The first 6 rows are patterns. Each new row is the sum of 2 different patterns, raised or lowered, with some noise. Before adding, each is slid sideways (what falls off one end comes back at the other), maybe read backwards, and multiplied by a number that may be negative. Names go in the order of the patterns.
Known rows, each followed by the names of its patterns:
11  -3  -6  7  12  -6  -2  3  -8  -7  -2  9  9  14  -4  -1  -4  -8  23  15  -8  5  3  -7  17  13  6  0  19  -8  -1  1  1  8  10  -16  0  5  0  20  0  0  41  3  6  -11  -5 => Pob
-1  -11  -9  -11  12  -3  3  7  -2  0  -17  12  3  -12  -3  -5  0  -5  -8  -12  -5  -4  10  1  7  5  5  3  7  8  0  -15  14  1  -1  -23  -8  -10  5  21  -3  7  19  1  7  -5  12 => nir
-9  6  8  -9  -6  -12  -9  2  10  -2  13  -1  -8  -15  -4  -4  -4  1  4  -3  13  1  9  -1  -6  -2  -3  1  5  5  3  -10  -12  5  -2  2  -10  -4  -6  2  -5  -12  -15  -5  -8  -1  -1 => Fivum
15  -11  13  8  -16  -5  -7  14  -10  -9  1  -7  13  -9  -20  -4  -2  20  2  6  13  -5  -5  0  14  8  -3  -1  12  -2  7  -1  8  2  -4  -2  -7  -16  14  -1  6  -7  -1  0  11  -2  -12 => bib
-7  19  -1  5  1  0  -2  -9  -1  16  -3  14  5  2  9  -1  2  -11  -18  -4  -11  -2  6  3  12  -2  -4  -7  -10  -11  5  -2  -26  -16  -8  0  21  -14  -9  10  9  13  -3  5  4  -4  9 => Sivag
-1  2  -1  -10  -5  -20  11  -6  0  12  8  -17  12  3  -6  -12  -12  -10  -2  5  -4  2  -2  8  -1  9  -24  -5  12  -7  -4  3  1  9  0  2  -10  5  10  12  8  -5  -11  -7  7  14  -3 => saf

New rows. What belongs after each?
-4  -17  13  1  9  19  -23  8  -15  -1  27  16  9  -4  21  2  -3  19  -2  3  28  19  2  -15  -35  0  -6  -10  10  1  -7  13  -1  -2  -6  5  -1  15  -20  3  3  -4  -5  26  -9  2  7 => Pob bib
6  10  -9  0  16  0  5  2  -11  17  -5  4  1  -9  -14  1  2  2  -4  3  -7  -2  -2  -10  -6  3  5  -20  -5  -22  -3  28  -16  -7  12  9  20  -1  8  -3  2  15  4  24  -2  -2  -3 => Sivag saf
-14  9  27  -3  4  -7  4  -4  6  3  6  20  13  17  10  -2  -11  16  -12  -12  3  15  -7  27  10  7  -2  -1  1  10  -9  -9  9  13  5  -7  -16  -12  -5  13  -2  1  -12  4  -2  9  3 => Fivum saf
3  -3  -11  21  12  19  14  1  -5  11  0  2  2  20  -18  6  14  -3  15  23  -11  -1  -17  4  6  13  7  -4  -2  -17  -5  -9  4  27  -12  -3  6  27  23  -7  3  16  50  9  6  23  -9 => Pob Sivag
19  11  14  15  17  3  2  8  5  26  22  10  10  6  1  15  11  19  13  0  5  11  4  4  9  7  3  10  11  4  -3  15  11  36  3  4  21  12  16  10  -2  14  10  9  15  10  13 => Pob Fivum
7  18  11  8  7  15  -2  -4  4  2  -5  13  25  -9  12  -11  8  5  3  -8  0  2  18  3  0  5  18  14  8  -13  5  10  7  4  16  -2  6  11  5  -8  16  8  3  21  -7  -16  7 => Pob saf
-1  -24  -10  -12  -2  -8  -18  -29  -6  -4  -21  -10  -24  -23  2  -11  -15  -34  -7  -11  -12  -6  -28  0  9  -16  -14  -35  -20  -14  -14  -9  2  -12  -29  -30  -12  -14  -24  -9  -14  -14  -8  -12  -1  -10  -11 => Fivum bib
14  25  0  17  37  43  42  39  26  10  24  24  16  19  26  27  20  33  29  28  30  25  34  31  31  31  37  32  28  14  23  39  29  22  20  20  32  14  25  21  31  21  18  31  14  32  20 => nir Fivum
-1  -13  -13  -2  0  18  -2  4  17  -3  3  -6  16  9  -16  -4  -1  19  12  6  5  6  8  -7  14  5  -12  -1  -4  3  5  -1  1  3  -1  9  -1  6  2  -1  6  -2  8  7  -7  13  2 => nir Sivag
-1  0  -7  -8  4  3  -4  4  0  14  -23  -4  11  22  12  7  -8  -12  0  -8  -24  6  3  0  0  -4  11  16  13  -11  1  2  -5  12  -5  15  -11  -4  14  9  6  5  7  16  13  5  10 => nir bib
-14  -14  -8  13  -2  -17  1  -9  -11  0  5  -6  -14  3  -21  -22  -2  -11  -3  -7  -23  -11  1  -14  -3  -1  -19  30  -3  -16  -23  -19  6  -19  -22  -6  -6  -7  -17  -22  -19  -18  0  -3  0  7  -18 => Pob bib
-15  -21  4  -15  -14  -12  -22  -12  -16  -55  -17  -13  6  -2  -25  -17  -3  -17  -22  -4  -2  -10  9  -10  -6  -18  -25  -28  5  -16  -7  1  -24  -17  3  -13  -17  -2  -28  -21  -21  -10  -33  11  -5  -19  -7 => Pob saf
-13  -4  8  21  3  25  8  14  7  14  0  -7  9  -2  11  5  5  0  -17  6  8  21  3  -8  1  -5  0  -12  1  -4  -13  17  5  13  19  5  -1  -7  13  5  3  8  10  3  -4  -12  16 => nir saf
-2  5  2  -19  -20  -17  5  17  -13  5  7  1  -4  -7  10  0  -4  4  -23  8  -10  6  5  -4  -12  -15  18  -13  -2  -16  -13  12  -1  -2  -22  2  3  3  3  -7  11  19  3  5  -13  -4  -18 => nir bib
-1  9  -12  -3  5  -20  -1  -4  13  14  6  -2  -14  15  -8  -11  -12  5  10  -18  -2  7  6  25  8  8  17  14  6  9  6  2  -3  -12  18  11  9  10  8  2  -7  3  8  5  -7  -6  -7 => nir Sivag
30  -2  0  -7  4  7  0  -8  10  10  -7  2  -7  -6  20  9  12  -3  16  3  6  3  -11  13  20  8  6  -8  15  1  -1  10  7  4  -17  -2  11  10  1  14  -4  8  13  13  14  8  -1 => bib Sivag
32  22  18  33  28  28  30  35  12  37  15  26  38  37  29  18  10  19  10  24  15  24  25  22  26  20  17  14  22  16  -1  19  28  18  44  8  24  36  38  33  27  39  41  25  40  18  42 => Fivum Sivag
-13  -8  12  1  9  -10  -31  2  0  4  -6  -6  6  -10  -11  -2  1  7  -18  -5  1  -5  2  -3  7  -2  -17  -4  -17  -19  4  -10  2  -9  2  7  5  1  -11  4  -13  -3  3  -12  -3  -2  13 => bib Sivag
-2  -8  -7  14  -5  -5  -18  -11  -10  -2  -3  -32  -15  -1  -3  14  -27  -13  -1  -5  8  -6  -2  -10  -11  4  -10  4  -6  -3  -4  -10  -7  -11  -5  11  0  0  0  -6  6  -6  -4  -20  -20  -2  -22 => bib Sivag
0  1  1  -17  5  -12  10  -7  -18  8  -12  -2  -9  10  11  -17  -1  3  8  19  -1  -2  19  1  11  11  3  -14  4  -16  0  5  4  20  10  -2  9  -4  -5  -9  -15  9  -7  8  11  -3  3 => Sivag saf
7  8  12  16  5  3  20  6  6  12  6  9  7  11  11  20  11  9  6  4  -1  10  7  12  8  3  4  7  12  2  20  -1  1  13  11  2  3  11  14  32  8  2  22  13  16  12  -5 => Pob saf
21  11  9  20  -8  -3  -1  2  7  4  3  15  10  1  6  -5  14  18  29  18  5  5  -6  18  3  0  3  -2  21  -3  -11  22  12  20  -1  10  3  7  6  -1  8  -11  1  17  19  -4  14 => nir saf
8  4  1  9  -3  6  5  -7  0  2  -28  4  -2  4  -2  -7  2  10  0  -9  13  12  -3  7  2  0  0  5  -4  17  8  3  1  -14  -8  8  3  4  8  5  -3  7  4  -12  11  2  5 => Pob Fivum
-14  10  2  29  19  3  16  25  14  26  8  28  10  12  3  1  31  20  16  14  6  23  1  26  32  0  6  -8  6  18  0  2  -1  0  32  7  14  3  24  26  9  32  2  -2  34  13  11 => nir bib
-2  -5  -10  5  -13  -10  -11  -24  -10  -8  -38  -14  -10  8  -13  -15  -5  12  -4  -7  -6  -20  -8  -8  -14  -7  -18  -9  -24  -4  1  0  5  -29  -15  -5  -14  -6  -3  -7  -24  -13  -1  -17  2  -7  -3 => Pob nir
-20  -14  -6  -3  16  -9  -5  7  -8  0  -7  6  -5  -20  -19  -11  2  -9  -9  -2  -11  -5  -23  -4  -14  -18  -13  -10  -6  -16  -8  -10  -15  -13  -6  -12  0  4  -3  4  -3  -5  -16  -19  2  -8  -7 => nir Fivum
12  9  -2  12  6  10  6  10  14  14  9  14  3  11  -5  -8  14  -7  7  18  11  14  13  5  6  -7  13  4  8  4  -2  15  2  -3  -4  11  17  -8  7  16  18  21  7  -5  17  11  12 => Fivum Sivag
-19  -10  -13  -23  -13  -19  -15  -12  -13  -15  -12  -11  -13  -13  -10  -14  -22  5  -20  -18  -16  -12  -7  -20  -6  -8  -9  -13  -16  -8  -9  -15  -23  -16  -14  -31  -20  -15  -11  3  -3  -15  -16  -1  -17  -28  -21 => nir Fivum
-2  -5  -18  -7  -2  -23  -10  -7  9  9  -2  1  -9  0  2  -8  -11  -11  -13  -13  -9  -2  -12  0  0  10  2  5  -15  -2  6  3  -8  -11  11  1  -3  -7  -11  2  -7  10  8  1  -8  -16  5 => nir saf
-13  -18  1  -14  -21  -24  -16  -1  -8  -16  -12  -9  -3  -20  1  -10  -20  -17  -15  -3  -13  -3  -22  -10  -11  -4  -12  -7  -17  -11  -6  6  -4  -1  -19  -5  -17  -16  -34  -11  -12  -12  7  -12  -10  1  -20 => nir Fivum
-3  -5  22  15  -9  4  19  7  30  12  20  12  4  14  7  11  3  18  17  12  2  -5  0  14  15  15  12  3  13  5  12  7  -11  9  18  1  12  5  18  6  9  1  4  9  20  14  -2 => Sivag saf
2  2  -2  -9  8  -1  -1  11  19  -1  -6  -16  -4  20  -4  2  -22  -13  3  -15  -13  -22  -2  1  -14  26  -28  -5  9  19  5  1  -2  -26  13  -25  -28  -6  -14  3  -5  -4  14  5  19  -16  -3 => nir bib
-33  -28  -36  -19  -11  -33  -21  -33  -35  -16  -28  -28  -25  -17  -23  -4  -31  -29  -37  -27  -30  -21  -20  -13  -22  -10  -31  -33  -13  -15  -26  -25  -26  -6  -13  -21  -12  -24  -25  -32  -34  -15  -33  -15  -26  -35  -19 => Fivum bib
-10  4  -3  5  11  -14  -1  -7  5  -4  -14  -7  -4  4  -31  -1  -23  -10  21  -3  5  -8  4  7  -10  7  -16  -3  7  -9  5  -24  -5  -6  -18  0  -10  1  -16  -18  -4  -7  -17  -7  -15  -11  -16 => nir bib
2  0  -2  -2  10  17  -10  -13  -30  5  12  -16  -4  -13  14  -3  -11  19  -6  -10  -28  -25  -10  -4  7  -19  0  2  -10  -1  -9  -2  -1  -11  5  -10  -3  -5  -9  -3  -4  -14  -11  -25  -1  9  -18 => nir Sivag
5  -15  2  -3  3  6  -15  -3  2  -3  -2  -16  -2  -7  -21  -2  -10  -2  -16  -11  -1  -2  -10  7  -5  -5  -19  -5  -9  -5  6  13  -11  2  -14  -6  2  -6  -11  0  6  -6  10  -9  -12  8  0 => Fivum bib
11  19  48  14  21  2  35  32  2  27  2  29  28  24  24  14  27  7  43  9  6  17  13  22  25  13  17  15  28  26  19  34  36  24  19  21  39  27  10  49  20  16  -14  7  24  19  38 => nir bib
-2  11  17  -7  17  9  4  12  16  -2  2  -8  -4  14  15  12  -3  -9  -9  1  9  -3  9  1  -1  -2  12  4  -12  10  20  21  2  -2  15  1  7  0  -6  15  15  11  7  1  -11  25  -2 => Pob saf
4  18  18  19  16  28  12  49  24  20  27  21  26  33  12  16  14  42  20  13  29  11  23  15  21  27  1  26  13  10  34  22  23  25  19  40  10  23  3  35  22  18  26  26  38  28  36 => bib saf
-1  -1  16  12  19  7  1  18  15  4  6  5  8  -7  15  9  0  -6  -10  0  8  22  4  13  25  7  3  5  7  2  -3  -5  -1  14  8  19  13  9  7  -10  13  3  -1  6  6  12  9 => nir Sivag
9  19  5  6  1  -5  -12  -18  4  4  -1  10  14  -10  -3  1  13  6  -11  -21  9  6  -2  -16  -18  0  -8  -6  5  -20  6  -25  -8  -16  0  -4  -3  9  -8  -30  3  -13  -7  -3  -18  -6  -10 => Pob Sivag
8  14  12  30  19  14  9  7  12  13  10  9  7  29  15  16  8  14  10  18  0  19  15  22  19  13  15  0  18  3  12  22  6  8  28  28  33  16  12  21  22  9  12  19  12  15  6 => Sivag saf
17  23  -8  -1  -15  -2  -8  -11  -2  -13  6  16  8  3  -2  -15  12  -24  -4  -9  8  -11  6  5  -6  -7  -10  7  13  -30  -6  11  19  25  -5  -14  3  4  12  2  0  -18  -4  -7  3  13  -5 => Sivag saf
15  27  32  8  21  20  19  12  16  -3  25  21  30  20  26  15  13  5  15  4  26  24  5  9  18  16  18  -1  6  13  8  15  18  23  25  9  28  8  17  27  14  28  24  27  12  6  25 => Fivum bib
41  25  23  43  33  34  37  44  34  23  24  18  27  42  35  43  10  21  38  35  30  31  27  17  36  36  9  37  29  39  27  21  27  42  41  23  21  15  32  43  1  33  35  39  33  24  43 => Pob bib
-11  -6  -11  15  2  4  -20  -17  12  -2  -6  -28  -23  12  -7  -15  -20  -10  -11  -4  1  0  10  1  -5  -5  -24  -23  10  -13  -6  -2  4  -1  10  14  2  -12  -8  -3  -1  -11  -12  18  -1  8  -14 => Sivag saf
-15  14  7  12  5  2  1  9  -4  -13  20  -6  -1  -1  -14  -1  10  6  -9  3  11  6  13  0  -11  -2  7  17  18  8  19  0  0  3  11  10  12  2  22  6  12  8  10  7  -6  -8  -3 => bib Sivag
-8  8  1  8  -3  -2  -1  3  6  7  -4  -4  -13  -3  -3  -3  -4  -1  2  21  -15  2  0  9  0  17  -10  -15  5  0  -6  5  -4  0  -6  0  6  1  7  -13  13  1  -11  4  2  9  -9 => nir saf
10  7  14  3  17  -1  -4  6  4  32  15  12  19  11  3  4  24  18  27  9  19  19  15  11  16  3  11  13  4  -3  18  5  27  6  12  16  28  5  2  25  -3  28  27  -8  2  4  19 => Pob bib
3  14  17  12  12  14  7  6  2  25  10  11  11  8  16  7  7  -1  -1  8  11  11  16  13  19  10  13  11  5  -3  20  10  -3  -8  3  6  23  15  5  19  25  16  14  11  19  9  9 => nir Sivag
-2  3  -1  -8  -6  3  4  -1  1  -5  -10  9  6  -12  -19  -9  3  3  1  8  3  4  -24  -12  -1  -13  1  2  -9  24  -7  -12  -28  3  7  -13  14  -6  -6  22  1  7  -6  -1  -3  7  -13 => Fivum bib
18  -19  -1  -3  14  7  1  10  13  -13  10  -12  5  2  -8  1  -4  0  30  5  17  -1  -3  0  -1  3  -4  19  2  23  3  -9  21  10  21  -5  -25  16  5  4  -13  -25  1  -5  16  7  -1 => bib Sivag
-7  -11  -34  -31  -29  -8  -13  -20  -29  -32  -25  -18  -11  -26  -9  -14  -32  -13  -34  -46  -8  -7  -12  -7  -18  -29  -28  -23  -29  -31  -26  -19  -19  4  -32  -3  -9  -24  -25  -12  -34  -18  -22  -16  -26  -31  -16 => Fivum saf
12  31  20  16  19  23  20  10  13  7  24  25  27  11  25  24  19  13  26  3  19  16  15  15  20  20  30  17  12  12  6  25  28  34  28  8  24  20  30  25  15  21  19  36  14  0  30 => bib saf
7  1  -36  13  14  -7  10  4  9  23  1  9  12  18  10  20  -8  8  3  -4  -15  11  6  14  16  3  -11  14  7  7  9  1  5  -4  12  15  13  4  4  8  -4  5  12  12  -7  16  19 => Pob Fivum
-1  -7  -25  -13  -8  7  7  -10  -1  -7  -13  -8  -13  -17  -4  -2  5  -1  -18  -25  -16  -21  -10  -2  9  -18  -15  -3  -15  -16  -4  -32  -20  -21  -9  -13  -5  -7  -12  -16  -20  -19  8  2  -18  -9  -23 => Pob Fivum
-2  7  30  11  2  9  0  12  1  -2  1  -2  15  21  13  5  -1  -2  13  1  11  0  11  5  -3  5  -18  6  -7  14  27  -5  -5  20  21  23  1  -6  9  12  16  7  10  -3  9  1  15 => Sivag saf
6  -7  -8  -4  2  4  10  -7  -15  -11  -16  2  11  13  -4  -11  2  -3  -6  2  -2  2  10  -9  8  0  -9  -8  10  -14  -5  10  15  5  8  0  0  4  1  0  -4  6  1  21  7  -10  3 => Fivum saf
-21  -30  -17  -23  -16  -11  -14  -15  -12  -32  -12  -13  -48  -18  -15  -8  -15  -34  -17  -13  -22  -30  -11  -21  -16  -1  -21  -14  -26  -20  -26  -13  -7  -18  -13  -41  -29  -1  -23  -13  -9  -20  -23  -22  -4  -31  -14 => Pob nir
6  3  19  -2  0  -4  1  7  -11  -2  1  5  13  3  6  -5  20  6  -7  -1  -7  -2  -6  -12  1  -14  6  10  10  7  5  -1  4  -9  14  -6  -4  11  -2  3  -10  -6  -1  -2  16  -5  9 => nir Sivag
-2  -8  -4  3  -2  -8  -16  1  8  -6  1  -14  6  8  7  -9  -18  2  1  -3  3  0  -3  -12  -4  10  2  4  0  0  1  -8  -3  0  -10  -2  6  3  -1  5  4  -7  -10  -9  -6  12  -4 => Fivum bib
30  26  23  0  -5  21  16  7  4  -3  -5  6  9  0  5  15  -1  15  13  18  -2  10  10  -4  3  10  5  33  15  16  25  -3  28  13  -24  9  9  21  20  4  33  10  17  2  21  20  8 => Pob Sivag
-9  -19  -12  -7  -16  -2  4  -14  -15  6  -3  -25  -18  -40  -2  -7  0  -22  -13  -11  -6  -15  -7  -16  -5  -9  -9  -26  -15  -20  -14  -25  -18  -17  -30  -20  -6  13  -20  -21  -9  -6  -2  -8  -11  -15  -16 => nir bib
7  -8  10  35  6  5  0  16  4  15  2  14  16  12  15  4  -8  9  19  6  -8  4  10  8  19  1  25  0  14  13  -4  -8  -5  24  7  3  1  -8  9  -4  -2  4  5  15  7  10  20 => bib saf
-6  -13  -26  -12  -10  -3  -8  -9  -26  -21  -14  -15  -39  -6  -10  -3  -12  1  -12  -9  -26  -22  -33  -27  -12  -1  2  -24  -11  -7  -5  -19  -4  -26  -14  -10  -3  -7  -15  -11  4  1  -22  -21  -22  4  6 => Fivum saf
7  -9  -13  -10  -1  -9  0  -11  3  -2  7  -15  -1  -5  -18  -1  1  -27  -4  -12  -8  -6  -4  -4  -3  -15  -22  3  -18  -5  5  -17  -19  -17  8  -20  -24  -4  -12  27  -15  -24  1  -11  8  -9  -17 => Pob bib
-12  -16  -18  -24  -13  -2  -17  -8  -33  -14  -13  -33  -17  -25  8  -18  -10  -2  -21  -21  -26  1  -18  -22  -5  -11  -1  -25  -34  -25  -11  4  -9  -1  -18  -27  -11  -17  -3  -1  -28  -23  -8  -14  -22  -9  -5 => Pob bib
-8  -19  -11  -5  -15  -2  -14  6  -6  -14  2  -21  -7  2  6  -18  -14  6  -7  7  -19  -9  -4  -2  -3  2  -15  -3  -14  -3  -11  -13  -8  -3  -9  0  -22  1  -2  9  13  -4  -14  -38  -13  -3  -26 => nir bib
-6  -11  0  -12  13  -4  14  -13  -4  -3  9  -1  -10  4  -13  14  5  -9  -8  -10  31  -11  -9  -8  -12  17  -14  -26  -2  1  15  -1  5  7  -12  -8  1  16  13  -8  -4  8  -9  16  3  1  1 => Pob bib
-9  -7  -23  -1  -1  -6  -8  -11  -11  3  -4  -4  -15  -5  -4  -2  7  -22  -18  -15  -8  -4  -21  -8  -11  4  -22  -3  -6  -7  -7  -6  -10  -13  -15  6  -8  -2  2  9  2  -13  0  4  -7  -7  13 => bib Sivag
-6  -7  -10  -10  -20  -20  -10  -3  -3  -7  -7  1  -1  4  -9  -7  -2  -7  9  -3  -7  -19  -12  -10  7  10  5  -2  10  -2  -3  -9  1  -17  -15  -9  0  1  4  0  -7  -14  -8  -22  11  4  -17 => nir Fivum
-16  -17  -20  5  -17  -13  -1  -2  -24  3  -3  -14  -24  -20  -24  -10  -7  -14  -6  -9  -1  -3  3  -29  -20  1  -20  -14  -2  -2  2  -5  -11  -21  -1  -3  0  2  -10  -11  -11  -1  0  -10  -8  -3  -11 => Fivum saf
